The same things were measured in two ways. Each way mixes the same 10 hidden numbers, adds some noise and spreads widely along 6 directions of its own, which tell nothing about the thing.
Some things both ways: the first way, then the second way.
[-1.38  2.37  3.14  0.06 -0.26 -1.20  2.51 -3.34 -1.56 -1.94  0.03  3.67
  0.38  0.93  0.54 -2.73]
[ 0.36 -2.16  3.69 -1.07  0.46  0.96 -1.74  1.76  1.45  1.26  0.64 -5.02
  2.80  3.00 -0.93 -2.35 -0.63  2.83  0.37]

[ 2.76 -3.74  2.98  3.15  3.86  1.51  3.15  0.85 -0.99 -1.65 -0.79 -0.35
 -2.18  0.36  0.17  0.63]
[-0.41 -4.75  0.11 -0.18  0.11  1.33 -1.18 -1.22  3.43 -2.85  2.22  1.26
 -0.22  1.91 -0.15  0.61 -1.52  5.75  0.48]

[-1.67 -3.07 -0.61 -3.14  2.59  1.19 -4.08  2.81  3.23  2.72  0.67  1.10
 -4.35 -3.35 -2.17  4.09]
[ 2.38 -1.02 -1.02 -1.09  2.22  0.31 -1.32  0.99  3.42 -0.97  0.34 -0.08
  0.37  2.15 -0.77 -3.71 -1.73 -2.16  3.00]

[ 2.45 -2.93 -0.49  1.28  4.34 -2.93  0.23 -1.28 -2.78 -1.40 -0.16  1.53
  2.39  4.11  0.08 -0.90]
[-1.13 -1.11 -1.53  0.94 -3.25 -0.80 -1.64 -1.38 -0.41 -2.05  0.60  5.89
 -2.95 -2.02  1.45  4.07 -0.73 -0.37 -3.51]

[-0.66 -1.74  2.24 -4.39 -0.89 -0.42  2.01  2.26  2.01 -0.57  0.81  5.04
  3.03 -1.09 -0.22  0.59]
[ 3.02 -1.04 -1.90 -0.49  1.32  1.75 -0.72  0.32  0.09  3.59 -2.85 -3.32
  2.69 -1.19 -1.59 -2.79  2.74  1.30  0.88]

[ 0.72 -1.78 -0.05 -0.60  2.56  1.91 -2.24 -1.83  0.64  0.40 -0.17  0.25
 -1.49 -0.47 -0.21  2.60]
[-1.01  1.52 -0.04 -1.37  0.62 -1.78  1.36  1.02 -2.37 -0.06 -3.36 -5.39
  2.65  2.67 -2.88 -1.78 -0.27  2.27  1.44]

[-0.42  3.09  4.48  0.48  3.06  0.54 -1.58  3.41  3.51  0.56 -1.22  2.30
 -4.66 -1.37  0.04 -0.74]
[-0.27 -2.13 -0.89 -0.68  1.40 -0.25 -2.10  2.83 -3.46 -0.70 -0.79  0.89
  0.38  0.52 -1.84  0.97  1.32 -0.67  1.13]

[-2.29 -2.59 -2.14 -3.07  1.74 -2.96  2.00 -4.88 -0.25 -0.51 -0.71  3.69
  2.71  0.89 -0.33 -0.64]
[ 4.02 -0.09 -0.18  0.88 -3.43  0.79 -6.59 -1.41  0.33  1.48 -1.81  0.58
  0.31 -0.88  1.10 -0.45  2.21  2.80 -1.24]

[-3.87  1.91 -1.05 -3.36  0.21 -1.38 -1.25 -1.03  2.21  3.47  2.00 -1.44
  3.15  2.37 -1.46 -3.81]
[-1.24 -0.94 -1.13 -0.45  0.17  1.01  2.93 -1.59  0.49 -4.43  1.76  3.05
 -0.56  0.04  2.18  0.99 -1.30  1.87 -1.37]

[-0.79 -2.91 -2.63  3.40  1.43 -2.71 -0.75  0.62 -5.80 -1.52 -1.56 -0.49
  0.40  0.72 -0.27 -1.65]
[-0.95 -1.10  1.77  2.84 -2.73  2.02  1.77 -1.68  2.40  1.64  0.92  0.84
 -1.03 -2.00 -1.12  2.37 -0.21  0.27 -2.42]

[-1.48  0.34  0.26  1.12 -0.65  0.45 -0.11 -0.68 -0.02  0.19 -0.14 -1.60
  0.43  1.39 -1.55 -0.35]
[ 0.38  0.86  1.92 -0.46  0.83 -3.46 -0.15  0.83 -0.57  3.20 -1.48 -3.69
 -1.29 -1.68 -0.94 -1.95  2.28 -0.22  1.60]

[-2.48  0.50 -0.24 -1.68  1.05 -2.80 -2.25 -1.59  0.34  3.63  5.43 -0.61
 -0.30  0.89  0.32 -2.33]
[-0.92  1.56  0.86  0.78  1.11 -0.90  1.69 -0.31  0.75 -0.84  2.05  3.70
 -1.78  0.32  1.29  1.75 -1.90 -3.08  1.24]

[ 1.02 -5.97 -0.23 -1.11 -0.37  1.11 -0.19  1.30 -2.04  2.67  2.11 -4.46
  0.96 -2.31 -2.22  4.75]
[ 0.69 -0.75  3.19 -3.18 -1.59 -1.49 -2.31 -1.82 -1.27  0.54 -0.90 -0.47
 -1.01 -1.12 -1.80 -0.14  1.63  5.46  1.25]

[-2.43 -0.29 -0.16 -2.59 -1.66  0.63 -2.08  3.17  0.31  0.15 -0.61 -0.49
 -0.49 -1.52 -1.79  2.28]
[ 1.98 -0.26  1.88 -4.55  1.45  1.06 -1.55 -0.54  3.02 -3.65  1.25  0.28
 -1.24  1.50 -0.35 -2.65 -1.35  2.26  1.98]

[-4.59  1.85 -2.65 -1.98 -0.58 -1.22  0.48 -4.69 -0.73  2.87  1.09 -3.33
  5.34  1.46 -4.23 -1.11]
[ 0.26  5.37 -0.82 -0.76  0.27 -0.58  4.94 -1.65 -1.12  2.73 -4.91 -3.81
  1.26 -2.00 -0.88 -0.63  2.11 -1.11 -0.60]

[ 2.08  1.29  1.37  1.68  0.27  0.87 -1.38  2.11  1.71  0.89 -0.90 -0.39
 -5.48 -1.99  0.19  0.20]
[-2.66  0.00  0.73  2.18 -0.17 -3.27  1.14  2.47 -6.50  2.66  0.21 -2.93
 -0.14 -1.45 -3.52 -0.28  1.33 -0.94  0.47]

[-1.32 -0.32 -2.46 -0.04  0.53  0.35 -0.28 -2.83 -2.19  2.42 -1.20 -2.80
  6.28  1.62 -2.48 -3.85]
[ 0.04 -0.42 -0.42  3.07 -0.61 -1.75  1.35  0.24 -0.84  5.11  0.36 -0.60
  1.34 -2.45  1.28 -1.23  0.39 -3.88 -1.73]

[-0.28  2.92  1.56 -2.24 -3.56 -2.82 -0.91  2.30 -2.52 -1.37  0.65  5.46
  2.91  0.31 -0.40 -2.73]
[-1.07 -3.01  4.88 -1.48 -1.52  3.54 -2.58 -1.16 -1.82 -2.63  3.37  0.83
 -0.83  0.09 -1.55  1.51  1.08  4.00 -0.02]

[-0.30 -0.80 -5.02  0.84  3.28 -2.39  2.32 -2.21 -3.31 -1.75 -2.37  1.04
  1.33  1.51  0.90 -4.32]
[-0.63  1.41  2.62 -3.37 -1.26  0.25 -3.52  0.45 -4.63 -2.34  0.04 -0.25
 -1.23  1.57 -2.68  0.30  1.04  5.29  2.12]

[ 0.44 -2.89 -0.26  1.12  2.38  2.00 -0.33  0.13 -1.24 -0.67 -1.48  0.26
 -0.34 -1.04 -1.96  3.35]
[ 4.31  3.49 -2.63 -2.13  0.31 -0.48 -1.36 -1.90 -0.18  1.20 -4.24 -0.47
  0.76 -1.43  0.61 -2.69  1.86 -0.16  0.36]

[-3.37 -0.23  0.44 -0.35  2.09  1.33 -2.23  5.18  2.50 -0.35 -0.86  0.92
 -4.79 -0.12  0.14 -0.71]
[ 0.63 -1.66 -1.80 -2.78  1.06  2.09  2.00 -1.97 -0.94 -5.54 -0.72  0.35
 -0.27 -0.18 -0.91 -0.50  1.78  6.92  0.95]

[-1.35 -1.44  1.94 -2.24 -0.65 -1.71 -1.71  2.56  0.79  1.90  2.90  2.88
  1.19 -0.31  0.44 -0.68]
[ 2.21 -0.65  0.95 -0.60  1.14 -2.56 -2.83  2.45 -2.40  4.78 -1.13  0.07
 -0.47 -3.12 -0.08 -0.99  3.00 -3.81  1.07]

[-0.62  2.12  3.90 -4.19 -1.63 -1.53  2.19 -2.55  0.85  2.74  3.61  1.48
  0.18 -2.65 -2.53  1.76]
[ 0.97  1.30  0.37  0.21  1.22 -0.20 -2.21 -0.27 -3.27  0.17  0.21  2.09
 -0.05 -1.08 -0.31  1.31  0.70 -4.06  0.04]

[ 1.59 -1.76 -0.99  2.72  2.99 -0.55 -1.26 -1.62 -2.15  1.36  1.11 -1.29
 -1.46 -0.09 -1.99  1.39]
[ 0.43  5.58 -2.66 -1.54  0.51  0.75  7.13 -1.63 -0.01 -0.86 -3.67 -0.78
  2.67  0.30  0.66 -1.84 -1.24 -1.45 -0.38]

[-2.31  1.30  5.38 -4.27 -2.67  2.53 -4.90  4.27  3.93  1.47  2.51 -0.36
 -0.77 -0.67 -1.59  3.48]
[-1.98 -4.96 -0.28  2.75 -1.21  1.74  3.70 -3.28  2.89 -1.62  0.57 -1.43
  0.95 -0.64 -1.53  2.27 -0.02  5.82 -1.88]

[-2.14  3.91  3.33  1.33  0.65  1.11 -0.37 -0.72  1.58  0.14 -2.61 -0.65
  1.64  2.34 -1.62 -4.46]
[ 1.02 -4.53 -0.09  3.89 -0.30 -0.73 -3.21 -0.32  0.95  0.03  2.44  3.78
 -1.57 -1.92  2.21  2.33  1.80 -0.56 -0.47]

[ 0.03 -0.97  1.46  0.09  1.00 -0.12  0.74 -0.53 -1.51 -1.72  1.35  1.75
 -1.77  0.29  1.27  1.02]
[-1.61  0.42  0.92 -0.31  0.60 -1.44  1.39  0.60 -1.01  1.84 -1.25 -4.39
  0.93  0.56 -2.99 -0.20 -0.31  1.35 -0.27]

Other things, the second way, with their names:
(69): [ 1.02 -1.55  0.80 -0.47 -3.01  2.91 -1.05 -1.64  3.69  1.21  0.40  1.41
  1.40  1.34  0.72  0.23 -1.61  5.20 -1.32]
(300): [ 2.07  2.30 -1.97  1.62  2.06  0.29  1.63  0.57 -0.16  1.65 -1.93  0.38
  2.16 -0.42  1.68  0.25  0.60 -4.08 -0.21]
(481): [ 1.65 -2.81 -0.28 -1.86 -2.83  3.31 -0.58 -0.39  1.30 -0.82 -1.82 -0.30
  1.81  0.36 -0.52 -0.76  1.14  7.84 -1.07]
(194): [ 2.17  2.50 -0.42 -1.03  1.96 -0.02 -1.68  1.64 -1.01  1.51  0.18  3.93
 -1.13 -1.21  0.58 -0.01 -0.45 -6.78  0.93]
(239): [ 3.02 -0.43 -3.52 -0.89  2.09  1.02  4.36  0.31  3.51  0.91 -1.81 -1.12
  3.06 -0.05  2.13 -4.66 -0.08  0.11  0.60]
(337): [ 0.82 -0.75 -0.01  0.81  0.17  0.07 -0.85 -0.43  1.02  0.78 -1.26 -3.24
 -0.72 -1.23 -1.61 -0.38  1.92  2.12 -0.62]
(401): [ 0.22 -0.79  0.88 -0.33 -2.49  1.53 -3.68 -2.48 -2.42 -1.95 -1.00  0.43
  0.22  0.97 -0.98  2.30  1.78  7.36 -0.02]
(423): [-2.03 -0.77 -0.45  2.43 -0.60 -1.06  0.64  1.91  0.91  0.97  1.70  1.04
 -1.98 -0.21 -0.25  0.99 -1.83 -4.28 -1.93]
(32): [ 4.65  2.92 -2.73 -1.06  3.12 -2.79 -1.81 -0.05  1.29  0.83 -2.85  2.32
 -0.90 -1.15  1.55 -2.16  1.47 -4.76  3.51]
(352): [-0.79  0.68 -3.24  2.81  0.86 -1.53  2.01  0.29 -0.36 -0.89 -1.19  1.66
  0.03 -0.34  0.45  1.28 -0.80 -6.05 -0.85]
(305): [-2.35 -2.35  2.16  0.52  1.14  1.85  1.37 -1.54  2.08 -3.52  4.83  0.04
 -1.59  1.27 -0.76 -0.17 -2.70 -0.68 -0.09]
(151): [ 1.03  1.93  2.58 -1.83  0.73 -3.28 -2.10 -0.24  0.19 -3.71  1.79  1.60
 -2.35  1.06  0.98 -1.76 -1.32 -1.79  2.59]
(230): [-3.53 -2.21  0.14  1.84 -1.63  1.66  0.75 -0.76 -1.47  1.56  2.21  0.03
  0.17 -0.51 -0.70  3.13 -1.31  1.46 -4.61]
(167): [ 0.03  3.85 -1.76 -2.03  1.74 -1.02 -0.34  0.95 -4.59 -0.61 -0.43  2.04
 -2.19 -2.48 -0.58  0.30  0.01 -6.21 -1.39]
(11): [-1.01 -0.93 -1.46  0.39  1.46 -1.20 -1.36  1.52 -5.09  1.12  1.13  2.59
 -2.20 -2.29 -1.76  0.99  1.35 -2.58  0.94]
(393): [-0.22 -0.10  3.78 -3.71 -1.11  0.09 -0.29  1.89  0.33  0.28 -2.35 -2.13
  1.41  1.77 -0.68  0.86  0.64  4.50  0.28]
(210): [ 2.26  2.11 -1.59 -0.56  1.12 -1.14 -0.18 -1.19  0.72  2.94  1.10  3.52
 -0.56 -1.27  1.80 -1.93 -1.73 -2.54  0.69]
(56): [-0.58 -0.56  0.41 -2.37 -0.72  2.31 -0.18  1.68  0.59 -1.00 -1.45 -0.06
  1.08  2.66 -1.59  1.27 -0.85  3.96  0.04]
(128): [-3.45 -2.56 -1.07  1.09  2.69 -0.92  1.87  1.81 -2.11 -1.41  3.49 -1.01
 -1.04  0.35 -1.73 -0.19 -1.96 -1.63 -0.82]
(510): [ 0.20  1.80  1.67 -2.78  0.24 -1.22 -0.44  1.15 -2.14  1.39 -2.00 -6.11
  1.97  2.04 -3.40 -4.32  0.28  3.12  2.59]
(170): [-2.48  3.09 -1.09  0.44  2.16 -0.23  1.86  0.99 -2.70 -0.73 -0.08  0.20
 -0.64  0.82 -1.29  1.72 -1.73 -6.00 -0.68]
(466): [ 0.47 -2.21  2.84  0.03 -1.41  1.17 -1.75 -1.71  1.07  2.99  2.29  0.20
 -0.55 -1.83  0.61 -0.07  1.14  3.64 -0.89]
(471): [-1.25  0.18 -1.14 -4.44  3.12 -0.46  3.40  2.30  0.27 -2.63 -0.89 -1.36
  0.90  2.90 -0.84 -2.57 -1.99  0.30  1.67]
(209): [ 3.28 -0.98  0.77  0.19 -1.71  0.88  0.40 -0.10  1.17  1.60  0.36  0.79
  1.83 -0.64  1.10 -3.47  0.47  2.82  1.41]
(271): [-1.48 -2.89  0.30  5.36 -0.78  0.93  2.11 -1.57  2.96 -0.18  2.18  1.55
  0.53  0.53  0.11  2.63 -1.51 -0.59 -0.65]
(211): [-1.88 -3.65 -0.64 -1.02 -2.21  2.99  1.32 -1.74  0.68 -0.08 -0.14 -0.95
 -0.52 -1.16 -2.86  0.34  0.72  5.94 -2.41]
(189): [-0.65 -1.73 -0.14 -3.07  2.15 -1.73 -0.08  3.40 -0.86 -0.84 -0.86 -2.00
  0.95  2.09 -1.62 -1.60 -1.04 -0.18  0.94]
(463): [-4.93 -4.87  0.71  2.41 -0.15  0.47  0.19  2.28 -2.59  2.02  1.44 -1.84
 -0.70 -0.63 -3.22  4.24  0.46  0.61 -2.96]
(495): [-2.69 -0.44  1.11  1.21  0.76  0.86 -0.59 -1.66 -0.37  0.09  2.10  1.69
 -1.65  0.75 -2.08  3.47 -1.64 -0.68 -0.09]
(446): [-1.40 -3.60  1.09  2.68  1.12 -1.42 -0.82  1.44  0.27  0.00  2.95  1.22
 -0.85  0.50 -0.58  1.61 -1.01 -1.12  0.93]
(421): [ 1.04  3.60 -0.84 -6.29 -0.16  1.64  0.74 -1.16 -0.03 -7.74 -2.36  2.07
 -0.42  1.60  1.71  0.26 -1.30  2.59 -1.40]
(506): [ 0.07 -0.21 -3.30  1.15 -0.76 -0.55 -0.95  0.71 -2.33  2.08 -1.36  1.79
 -0.73 -2.35 -0.44  1.15  0.79 -1.79 -2.28]
(149): [-1.35 -3.19 -2.57  1.99  0.38  2.67  3.23 -0.59  0.51 -2.34  1.93  2.43
 -0.07 -1.34  0.24  1.57 -1.03  0.04 -2.34]
(390): [ 0.15  1.27  2.29 -3.97  1.06 -0.85  0.05 -0.82 -3.60 -2.32 -0.68 -1.94
 -0.12 -0.03  0.35 -1.30  2.44  4.12  1.63]
(358): [ 0.26 -2.33  1.81 -0.81  0.93  1.24 -3.13  0.07  1.20 -0.42  3.37  1.88
 -1.00  0.53  1.60  0.10 -0.59  0.40 -0.31]
(439): [-0.82 -0.54 -2.41  1.25 -0.52  1.26 -2.25 -2.14 -2.89 -3.96  1.91  4.87
 -3.12 -1.35  0.37  3.23  0.75  1.48 -1.27]
(307): [ 1.05 -0.09  3.93 -1.14 -0.90 -3.33 -4.04 -0.58 -1.51  3.09 -1.98 -2.69
 -1.39 -1.17 -4.41  0.15  2.54  3.44  3.09]
(133): [ 1.48 -1.99  2.10 -2.14  0.79  0.43 -1.44  0.06 -0.12  1.47  0.70 -4.17
  0.72 -0.33 -1.52 -3.83  1.65  4.57  1.44]
(528): [-2.57 -3.09  0.93  1.48  0.83  3.39  1.89 -0.87  4.17 -0.87  1.24 -1.06
  0.66  1.83 -1.33  2.99 -2.21  0.24 -1.81]
(532): [ 0.15  0.31  0.95  1.00 -4.44  2.23 -0.27 -3.49 -1.37 -2.05  0.59  2.18
  1.04  0.76  0.66  1.13  0.34  8.20 -0.22]
(287): [ 1.17 -1.43 -1.70  4.44 -0.99 -1.52  0.82 -1.59 -1.55  6.46  0.24  0.58
 -0.14 -4.95 -1.00 -0.83  2.40 -0.33 -0.24]
(522): [ 0.81 -1.31 -0.71  0.63  1.04 -2.93 -5.55  0.82 -1.42  1.45  2.27  3.30
 -4.47 -2.11  0.21  0.16  0.97 -3.16  0.72]
(159): [ 3.56  2.28 -1.55 -0.69  2.44 -1.09 -2.04 -1.25  0.22  1.38 -1.10  2.08
  0.01 -0.87  0.49 -1.24 -0.11 -3.69  1.94]
(433): [-1.15 -0.64  0.06  0.60 -0.33  3.55  3.19 -2.53  0.19 -1.74  1.82  1.45
  1.10  0.40  0.55  0.97 -0.95  3.59 -0.72]
(313): [ 2.30  0.48 -2.71  1.04  0.52  0.68  0.66  0.04  1.58  0.20  0.21  2.11
  0.86 -0.18  1.57 -1.37 -1.29 -1.16 -0.26]
(576): [-2.05 -0.85  0.04  5.09 -1.81 -1.79  1.62  0.68 -1.45  4.97  0.17 -0.44
  0.26 -1.88 -0.60  1.80  0.62 -1.66 -1.61]
(386): [ 0.77 -1.42 -0.48  0.03 -1.75  1.35  0.23  0.47  4.09  0.40 -0.14  3.81
  0.41  0.36  2.03  2.35 -2.20  0.11 -2.66]
(111): [ 1.84  2.26 -2.02  2.09  1.25 -2.33  2.66 -0.23  2.13  1.37 -1.81  1.86
 -1.49 -2.66  1.25  0.05  0.52 -4.36  0.76]

Some of these things the first way, each followed by its name:
[-2.92  1.19  1.08 -0.25  4.15 -0.80 -0.39 -2.59 -0.18 -1.76  0.87  3.18
 -1.31  3.22  0.04 -2.79] -> (32)
[-0.74  0.87 -0.01  2.18 -0.61  1.85  0.30  2.29 -1.21  1.09 -2.40 -1.89
  4.82 -0.58 -1.44 -2.62] -> (358)
[-1.40  0.53  3.16 -0.33  0.16  2.06 -0.74  0.38 -1.22 -0.64  0.90 -2.72
 -4.83 -2.21 -1.58  4.01] -> (307)
[ 0.17 -2.64  0.38  4.55  2.23 -0.10  0.82 -0.94 -0.31  1.24 -0.92 -4.69
 -2.47  0.23 -2.13  0.81] -> (111)
[ 0.58 -1.44 -1.51 -2.86 -1.93  0.11 -0.87  0.27  1.72  3.98  1.04 -1.50
  4.39 -3.13 -2.19  3.23] -> (170)
[-1.64  1.89  0.56 -2.08  0.75  1.19 -0.92 -1.10  0.95  0.07 -1.00  0.46
  2.60  0.16 -0.43 -0.95] -> (401)
[-4.79  3.50  1.77 -3.43  0.42  3.05 -6.09  3.33  0.48  0.03  1.14  1.70
 -1.76 -1.47  0.36  0.52] -> (159)
[-0.05  0.21  1.20  0.97  1.91  2.88 -1.72  4.84  4.66  3.88 -0.63 -2.66
 -5.23 -3.90 -3.18  3.74] -> (522)
[ 2.93 -2.65 -1.75  3.74  3.40  1.27  4.56 -3.43 -2.42 -0.22 -3.27 -2.84
 -2.86 -2.09 -3.30  1.95] -> (510)
[-5.12  2.32 -1.40 -2.30  2.06 -2.39 -0.96 -1.90  1.76  3.80  0.95 -2.21
 -2.91 -0.17 -1.77 -4.69] -> (209)
[ 1.67 -5.02 -2.41 -2.71 -0.11  0.11 -1.60  6.91 -0.19 -0.18 -1.42  1.23
  4.96 -0.18 -1.46  2.43] -> (211)
[ 0.88 -0.80  3.71 -3.40 -0.54  1.65 -2.78  3.89  4.30  1.58  0.70  0.94
  0.18 -1.60 -0.15  3.64] -> (189)
[-5.43  1.91 -1.33  3.21  3.12  0.25  1.71 -0.66 -2.38  3.79  0.35 -5.50
 -2.42 -1.10 -3.39 -3.95] -> (466)
[-1.95  0.39  1.99  1.92  1.05  1.47  0.08  0.59 -1.28  1.08 -1.16 -1.91
  1.74 -1.22 -3.35  0.79] -> (528)
[-4.36  1.48 -0.06 -2.30  3.29 -2.88  2.14 -0.61  1.19  1.73  0.96  0.68
 -2.04  1.32 -1.06 -4.54] -> (149)
[ 0.66 -0.16  0.66  3.75  0.53  0.68  2.85 -2.10 -2.07  0.73 -0.38 -2.12
  0.02  0.56 -2.18 -1.52] -> (390)
[ 0.02  1.23  1.95 -1.70 -1.00 -2.37 -0.80  2.68  0.46  1.31  1.98  2.85
  0.51 -2.02  0.12  0.08] -> (194)
[-0.40 -4.87 -0.29  2.75  0.82 -1.05  0.55 -0.68 -1.60  3.03 -0.07 -5.12
  3.68 -0.89 -0.71  0.29] -> (393)
[ 0.87 -2.12  4.07  3.39  5.87 -4.80  2.69 -2.00 -2.73 -0.79  3.49  2.66
 -3.33  2.44  2.13 -1.79] -> (386)
[-2.84  0.81  1.36 -3.30  2.09 -2.90 -3.46  3.95  2.06 -1.96  0.84  6.76
 -1.20  2.33  3.13 -2.55] -> (481)
[ 0.51  2.93 -0.49  0.87  0.60  1.31 -1.50  3.70  0.67 -2.76 -4.31  2.63
  2.53  1.71  0.78 -3.11] -> (439)
[ 2.40 -2.79  2.53  4.16  3.31 -1.09  4.06  1.95 -0.98 -0.45 -0.81  1.26
 -1.38 -0.23  0.70 -0.82] -> (463)
[ 1.02 -1.58  1.38 -2.04  1.35  0.31 -2.61 -1.42  3.97  4.35  1.05 -1.19
  0.03 -1.36 -3.77  4.09] -> (352)
[ 2.70 -1.68 -0.26  8.22  3.14  2.41 -1.96  5.05 -4.10 -0.63 -2.64 -1.05
 -2.93 -1.52  0.31 -1.66] -> (433)
